Every row belongs to one group in each of 4 separate groupings. Each group adds its own fixed numbers to the row, and there is some noise. The rows also spread widely along 14 directions, which tell nothing about the answers.
Known rows, each followed by its group in each grouping:
[-13 -16 -21  43  -6 -28 -16  -1   5 -15  14 -13  -8  10  -7  14 -10  -6
  -9 -14  26 -13  20   3   8  18   7  -4 -34 -14 -10]	q_267 q_782 (2) S
[ 23   9   3 -11  33 -11  -2   3 -15  17 -12 -17  11 -17 -15 -20 -12   9
  15  -2  -2  -7  16  17  -2  -7 -16 -33  31  -9  -3]	q_267 q_682 (0) S
[-32  -6 -34 -10   6  -1 -44  -2 -20 -13   0 -12 -11   0 -10 -20 -21  -6
  -7 -15   4 -24 -23   7  -4  13   0   1   1  22 -23]	q_946 q_222 (1) R
[ 18  -5 -20   6  30 -16 -18   8 -31   8 -20 -10   9  -6 -30 -24  -4   7
   1  -5  11 -25  -8  13   6  -3 -15 -16  17   4  -6]	q_370 q_682 (0) R
[ -8  11  -2   0  15 -12 -10  18   0  -6 -14 -39 -47 -22   1  -6 -15   3
   3  -1 -15 -23   9  19 -25   7  23 -10 -14 -17  -3]	q_370 q_333 (1) E
[-13 -48 -24  16 -22 -26  12  19   3 -10 -26 -13 -22  -3  -9 -28 -25  13
   7   6  -3  -8  17  13 -15 -10  21   8  -4  -6 -16]	q_687 q_381 (2) E
[-16   1 -11  21  21 -17   8  10  -9 -22   1 -39 -17   8   7 -17  -4  13
 -25 -21   6  -1  23  26 -30   7  14 -15 -24  14 -14]	q_638 q_333 (1) A
[  9  17   6 -22  18  16 -13  11 -10  13  16   4   1   1   5  -3   5  -6
  -8  11  -3  -4 -21   1  -5   6 -14  -8  24  17  16]	q_687 q_365 (0) A
[  1 -32  -8  -4  22   1  -8   5  -6 -12 -31  -6   0   6 -10  -6 -13 -17
  11  12 -13   8   4  -2  19  -3 -33  13  26   9 -16]	q_946 q_222 (1) R
[-11  -7 -27  10  35  -8 -35  10 -14  -4 -27 -25 -36 -17 -29  -2 -14 -20
  11 -12  -6 -18 -17  12  -4  -1  -9  -7  -7   0 -19]	q_638 q_782 (1) R
[  3 -19 -21  30  -7 -26   1  28  11   5  -5 -11 -43 -10  -7  11  -2  -8
  -5  11  10 -10  -4  15  -8  -8  17  -6 -33 -14   5]	q_687 q_381 (1) S
[ -2  -9  -2   4 -14 -15 -11  19  -8  -5  -4  11  -6 -16   7 -11 -14 -14
 -15  25  -4  -7   8  -7  -3  -3   5  -2   1 -33   0]	q_946 q_365 (1) S
[ -2 -21 -19   8  16 -13   7  22  -1 -10 -26 -20 -20 -23  -4 -18 -23   5
  14   8  -6   5  14  10 -20 -23   2  -6  -6   3 -24]	q_946 q_381 (0) E
[ 25  35   7  14  29  -5   3  -6  -1  22   8 -15 -18 -10 -13  20   7   4
  10 -25  13 -15   8  20  15   2   0 -19  -7  -9  21]	q_638 q_381 (2) S
[ -3 -21  -6  27  14  -7  17  -8   8  -4 -10 -26 -15  26  -6   8   9  14
  -6 -20   8 -11  17  24  21  26  -6  16  -6  18   3]	q_946 q_682 (0) A
[  1   2  -3  -2 -11  -6 -10  14 -16 -14  10   5  10   6   7 -18  -9  10
 -14  14  11 -16  10 -13   0  -2   7  11  12  -1   5]	q_687 q_381 (1) S
[ 12  -4   1  10  36  -2   8  14   0 -12   4 -18   7  12  19  11   0  -2
 -13   8   8  30  16   1  -3  -3 -25 -13  -4  32  -9]	q_687 q_682 (1) R
[-24 -10 -21 -11   8  14 -11  11   7 -21  -6  -4 -34  -2  23   6 -21 -19
  -5  19 -15   2 -30  -3 -12  -4   1  28  -5  18  -7]	q_267 q_782 (1) S
[  8 -17 -17  22  19 -20 -11  19 -10  -2 -19   3   3 -22   3   7 -11 -22
  -7  18   4  19   2   1   9  -8 -18 -10 -15 -22 -16]	q_267 q_381 (0) R
[ -5  -1  -2  24  -6 -12  -3  21  -2   1  12  13 -15  -3 -10  -4  14  -6
 -27  -8  -4  -1   8  11 -30  -3  13 -16 -21 -32   7]	q_267 q_682 (0) E
[  9 -18  -6  -6   3 -16 -13  34   8   8   7 -19   5 -15  11   3 -33  -1
  19  27  11   5  19 -10  -5  -1   1 -41  -8  11 -16]	q_946 q_333 (1) R
[ -7   1 -25  14  -2  -3 -13 -15   2 -12  17  13   4  -4  18  26 -19  -6
   6  -4  27   2   0  -9  33  -2  -9  26 -12   8 -14]	q_687 q_333 (0) E
[-13 -22 -18   2  -2 -22 -12  13  11   9  12  -9  -9 -10  15   3 -20 -18
  -1   8   2  16   1  14 -11  11  -4 -31 -16 -11 -12]	q_267 q_381 (0) S
[-10  -2  -8   4  12  -2 -39  17   0   8   3   3   8 -25   3  20 -21 -21
  10  -6   1  22   1 -14   1  11 -12 -25 -16  -4 -31]	q_687 q_682 (2) E
[ -9 -28 -26  15 -11 -31  16   1  -7   4   0 -17  -6  18 -10 -27  -6  14
 -18 -21  13 -12  12  41  -9   6  16 -18  -3   2  -3]	q_267 q_222 (1) E
[ 10   8  -7  22  11 -22  -6 -15 -16 -14  12   1  10   1  -8  -8  -3   0
  -6  -5  22 -15  28   4  15  -6 -15   1   8 -23   4]	q_638 q_381 (0) S
[  8  -7 -12  13  -4   3  26  12  21   6  -5  -4 -42   6  -4  20  -2  12
  15   1   6 -17  -7  14  12 -16  18  24 -13  18  16]	q_946 q_222 (1) S
[  3  20  -8   3  19  -1  -1 -15 -15  15  -7  -3  -5  -3 -26 -14   4  13
   0 -41   4 -18  -6  23   7  -5   2  -1  16   4   0]	q_687 q_365 (2) S
[ -3 -42  -9 -11  -6  -1   5   8   6   3  11   6   9  28   6 -16  -7  -7
  -4  16  -2  11  -7   7  -8   9 -15 -13  23  24   3]	q_370 q_682 (2) A
[-19  -1 -16   9  20  15 -23   1 -13 -21 -31   1 -19 -16   2   5 -18 -11
  -5  -7 -13  -6 -15  -8  14   3  -5  38  -9   5 -20]	q_946 q_682 (2) R
[ 25 -14 -15  31   7 -12  14  28 -13   2 -23  -4 -11   4   4  12   4   7
 -15  24  20 -14 -17  12  26   3   2  26 -13  11  17]	q_687 q_222 (0) E
[ 20 -14  -5 -13   8  -5   7  19   4  44   3  13   4 -14  -5   3  -5 -11
  13   8   0  15 -13  15   6  -8 -13 -39  15   2   6]	q_946 q_365 (0) E
[-13  -6   0   1 -13 -19   1 -17  25  13  31 -24 -17   5   9   8 -16  11
  18 -24   6  -9  35  21  -1  22  13 -33 -11  -6   0]	q_370 q_682 (2) R
[-15  15   4   9  -4   6   9 -13  19  13   8   2 -13 -10  11  24  -4  13
  10 -38  -2   5  24   9  18  11  12  10 -20 -10  -8]	q_946 q_682 (0) S
[ -7  -8  -2 -22  -6  11  14  -7   8  17   2   2 -11  14   2  -5  -5  13
   8 -18 -12  -2  -2  17   7   6   3   8  26  19   6]	q_687 q_682 (1) E

New rows. What belongs after each?
[-12  -7  15  10  -9 -12  -4  13  -3   6 -13 -20 -11   4   3  -2  -1   5
 -11 -14 -15 -10  21  17   3  43  18  -3 -10 -27   3]	q_370 q_222 (2) E
[-10 -14 -15   6  -2 -14   4  -7   2   7 -13  -8 -28  -8 -12 -13  -9  -1
   4 -18 -10  -7   3  24  -6  -6   6  -2   4 -11  -7]	q_687 q_365 (2) R
[-13  13  11  10 -15  -4 -25  17   4   3  14  10 -15 -18  -3   5  -2  -6
  -8 -10 -10  -4  14  -8 -20   8  19 -12 -21 -37  -3]	q_687 q_682 (2) S
[-21 -10 -20  -3   7  -7  -1 -26  18 -14   6  -7 -36 -10  20  12 -25 -22
   8  -3 -12  10   7  17   0 -10 -10   6  -2  -8 -12]	q_267 q_682 (1) R
[ -1   0  13 -15  28   5 -10  -7  -9  -5 -39 -13  -8 -26   9  -4 -23 -12
  16   4 -34   9  14   1  14   8 -20   9  25 -22 -14]	q_370 q_682 (2) R
[-22   5  -4  -2   4   5 -18  14   6   4 -19  -2 -37 -37   9   9 -14 -17
   4  -4 -27   4  -9   4  -5   5   9  10 -21 -28 -15]	q_946 q_381 (0) S
[ 30   3   2   5 -12 -13  15  46  -8  19 -18   8 -12 -31  -3  -6 -16  18
   6  34   3 -21   9  -5  -2 -29  29 -11  -5 -20  12]	q_946 q_365 (1) R
[ 11  -3  -9  29  44   2   5  12   3  -2   8  -8   0  11  13  31  15 -16
 -21  -5  18  31  -6  10   9   6 -30  -9 -28  33  -2]	q_946 q_682 (0) E
[  9 -15   2   0 -19 -15   8  22  10  18   6 -10 -16  -4  -5 -13 -14  11
  10  10   2 -19  11  10 -11   1  23 -24  -1 -11  12]	q_946 q_333 (2) S
[-15 -16   1 -15 -27   8  27   2  31  29  -2   3 -23   1  16  11 -11  17
  22 -15 -16   8   4  16  13  10  18  16   4   2   3]	q_687 q_381 (0) S
[ -7  -8 -18   3   4 -12  -8  26  11  19  -4  -3 -16 -29  -1   7 -20 -10
  10  -4   0  13   0   7 -13 -14   9 -31 -24  -4 -24]	q_946 q_365 (1) S
[ -1   8 -30  11  15  -3 -16  12 -10 -15  25   3  17  -1  16   2 -24   8
  -4   5  35   1  -5 -10  -4 -14  -6  -6 -16  37 -18]	q_638 q_682 (0) S
[  5   1  -4   0  11  -3 -30  30   2  12   0   3   6 -36   7  19 -30 -18
  16  14   0  17   3 -15  -5  -3  -5 -34 -15 -13 -22]	q_267 q_682 (2) E
[  5 -10 -13   7   2  -5   6  14  11  25  -9  11 -32 -16 -14  11  -3 -18
   6  -3 -11   1 -19  22  -8 -15   6 -13  -6 -18   8]	q_267 q_365 (2) E
[ -2  12   3 -18  -9   7  28   1   9  37   5  -9 -23  -1  24   2  -3  19
  -2 -22  -8   3 -12  35   6  20  28  -5   0  14  21]	q_687 q_381 (2) E
[ -7 -19  -9  17   1   6  -6  18   3   1   9   6  -2  29  -9  12   8  -6
 -11 -11   7   6  -7  -3   1  12  -6   2 -13  19   3]	q_638 q_381 (2) R
[ 18  10   0  -2   5  -3  -7  20  -6  28  14   7  21 -16  14  13 -14  -4
  -2  11  20   6  -6  -3  17   9   0 -32  -6  10   3]	q_946 q_365 (2) A
[-17  -6  -1  15   7  16   5  15   9  -2 -14   1   3  10   3  15  -3  14
  -2 -30  -5  21   6  -6   5   8   4  22 -18  24 -24]	q_687 q_682 (2) S
[  2  -6  12 -12   8  -7  -5   0   5  11  15 -10  -1   3 -12 -19  -3  -7
   7 -10  -9   3  19  11 -18   3  -9 -40  20 -12   3]	q_946 q_333 (2) S
[ 13 -18  -3   6 -16 -13   5  39  -3   4 -16   4   1 -20  16  -6 -25   9
   6  41   4  -5   8  -8   6  -6  14   4  -6 -11  -1]	q_946 q_222 (0) S
[-30   3 -12   2  -6   3 -28 -20   6  -6  19  -1 -19   3  -1  13 -13  -7
   7 -26   1 -19   6   4  10  24  -2  13  -5  -8  -6]	q_638 q_682 (0) E
[  2   7  -9  23  12  -9  17  -3  11  13   8 -18 -24  10 -14   7  14  17
   0 -37  12 -11   8  32   0   2  10  -7 -19  10   6]	q_946 q_222 (0) S
[ 18  41  -1   4  17   0 -25   9 -24  21 -11   7 -10 -41  -4  15  -7  -9
  -1  -4   5 -21 -19   2  24   4   7  -1  -5 -23   9]	q_687 q_365 (2) E
[ -6  -7 -19  36  13 -27 -14   0  -2   5  -5 -13 -14 -12 -15  11  -2 -12
  -6 -26  12   2  11  19   5   5  -1 -19 -30 -14 -18]	q_687 q_365 (2) R
[  3 -13 -29   6   0 -20 -13 -11 -16  14  -3   5  -5   0   0   2  -7 -15
 -14   2  18 -17 -23  19  35  11 -10   4   7   0   7]	q_687 q_365 (1) R
[ -9  11  -5  -5   8   9 -16   9 -12   0   6  -3   3   3  -7 -12 -13  14
   0 -18   1 -12   3  -1 -12   2   7 -10   4  16  -8]	q_638 q_682 (2) R
[-30  -8   7  -3 -12  -6 -17   2  15  -3  14 -20 -14   5  12   8 -11  -5
  -3 -12 -11   0  25   5  -5  35   7  -9  -8  -9 -12]	q_687 q_365 (1) A
[ -2  21   1  -4  17   2  -8   2  -9   3  -1 -12 -14 -14  -9 -10  -8   3
  -1 -21  -8 -12   3  15 -15  -2  10 -13   5 -12   0]	q_267 q_333 (2) E
[-11 -44 -14   9  10 -10  -5   3  -7 -16 -39  -9 -24   6 -20 -19  -6 -18
  -5   7 -20  -7   2  12   4   1 -19  19  19 -12  -9]	q_946 q_682 (1) E
[ -4   8  -4 -19   3  -3 -12   8  -5  10  -1   4   2 -35  29  -5 -29  -6
   9  14  -8  16  -1  -3   2  -4   1  -7   6 -11 -15]	q_687 q_782 (0) S
[-16  -9 -25  -8 -12  -4 -25  14  -8  25  14   6   2   5 -16 -12  -8  -1
  -7 -24   7  -9 -26  13  -9  15  13 -29  -6  10  -6]	q_267 q_381 (2) R
[ 18  -3  20   6   5  12  17  10  18   7 -12   8 -23  -6  -6  23   4  -7
  22  11 -19   9  10  -2  10 -14  -5  17   9 -14  15]	q_687 q_222 (2) A
[-15 -19 -32   8 -15  -3  -7  30 -13  31 -15  11 -12   5 -17  -8   3   5
 -22 -19   2 -20 -45  25  -3  19  23  -1 -14   9   0]	q_267 q_365 (0) E
[-21  12 -27   3  19   7 -23  -2 -21 -28  -1   3  13 -11  14  -5 -24   2
  -7 -12  12   1  -6 -10   3  -6  -5  24  -8  17 -34]	q_370 q_333 (0) E
[  0   3   1  -7  16  11 -16  23   2  -1   6  -6 -21  -1  -8   3  -4 -12
   2   6 -11  -3 -12  -1 -24  -1  -2 -12   3   5   8]	q_267 q_381 (2) E
[ -7  -5 -17 -18   0  -8 -13 -11 -14  15 -10  16  11 -30 -13 -25 -28 -10
  16 -14 -10   3  -4  12   1 -16  -3 -20  26 -25 -21]	q_267 q_333 (2) A
[-14   5 -17   1  14   5 -11  -9  -6   1   0  10  -9   0 -21  -8   4  -8
  -3 -31  -8  -1 -15  17  -7  -9  -8   6   6  -4 -10]	q_267 q_222 (0) S
[ 15 -15 -12 -16  19  15   1  18 -15   1 -26  16  -5   2   1  -6  -6 -14
  -8  29 -13   1 -35   0   8 -17 -20  19  30  15   9]	q_267 q_682 (1) R
[  7  -8  -7 -14 -10 -14  10  10  -4   9 -11 -22  -4 -14  34  -8 -34  22
  12  25   4 -10   9  12  17  12  14   3   8  11   0]	q_687 q_222 (0) R
[  2 -33 -30  23 -11 -13   8  30   2 -11   1  24   9   3  22  16 -17 -14
 -18  36  22  18 -11 -10   9 -18  -2  11 -21  13  -9]	q_267 q_365 (1) A
[ -6  -3   2   7 -16   8  -6   3   7   2  -8  11 -25   0 -27  -1  -4   7
  15 -14  -9 -33   5  -5  10  -2  17  27   6 -23   7]	q_946 q_333 (2) S
[  3  11   7   9  18  10  -6   7 -10  -1 -10   0   8  -3   1  11  -1   2
  -6 -15   0   7  11  -9  21   9  -7   9  -6   1  -6]	q_946 q_381 (2) R
[ -1   5  10 -18  26  18  -1  -1   9  -2   5 -15   8   1  17   6 -21   7
  18  -6  -7  18  19  -7   2   4 -17 -10  13  31 -13]	q_946 q_682 (2) R
[ -3   4  -4   2   5   1   8  -9 -15 -11  -1 -13   6  21  19  -9 -10  16
 -16  -8  11 -13   2  10  22  25   1  23   9  20  10]	q_638 q_381 (2) S
[ -7  -1 -13  20  -5  -4 -24   4 -14 -11  12  28  -4   8 -22   2  15 -19
 -23 -11   7  -7  -8  -4   1  -8  -6  13  -3 -18   2]	q_687 q_222 (1) E
[-18  -7 -32  15  -6  -4 -19   5 -12 -19  11  24 -10   0 -20 -14  -4 -12
 -18 -10  10 -12  -9  -3 -16 -28   3   9  -6  -2 -13]	q_946 q_365 (1) E
[ -7   6   2  12  10 -10  -5  11   3 -15   1 -28 -19  -2   2  -1 -15  14
   2  -6   3 -15  33   4 -14   5  11  -6 -12  -2  -7]	q_638 q_682 (1) S
[ 15  -3  -2  -4   7  -9  -2  13   3  11  19 -12  14   2   6   3 -13  11
  13  15  19  -3  14  -1   4   4  -9 -25  11  20   1]	q_687 q_365 (0) A
[-20  -7 -24  25 -19  -7  -7   0  -1 -16  -2  15 -23  -7   9   8 -16  -2
 -15  -4   4 -14  -5   1   5  -3  21  29 -27 -17  -5]	q_267 q_682 (2) R
[ -6  23  12 -13  11  11  -4  16  -3   2   2 -23 -13  -2  22  -3 -13  16
 -11  -2  -9 -11  -2   9 -16  23  19  -6  -4  12   8]	q_267 q_682 (2) S
[-12   9 -13   6  -6   0 -16 -25   9   9  10   6 -27  -1 -12  28  -6 -11
  12 -28   5 -26  -5  12  35  14   3  20  -1 -22   7]	q_267 q_333 (1) E
[ 12 -19 -19   0   3  -9 -17  16  -8  19 -32   7   5 -25 -14  14 -29 -11
  29  15   4  -9 -11  -2  41  -1  -9   4  11 -11 -14]	q_267 q_222 (1) A
[-17  13   4   9   7  27 -11   5  -1  10 -16  30  -4  -9 -31  14   8  -5
  11 -48 -22  12  -4  -6   6  -9   0  21  -3 -14 -19]	q_638 q_222 (2) A
[-23   3 -10  -3  12   1 -30  -5 -10 -18  -6  -7 -12 -12  -4 -10 -23 -15
   4 -11  -9  -6   3  -3  -6   4  -8   6   4 -11 -18]	q_638 q_381 (2) S
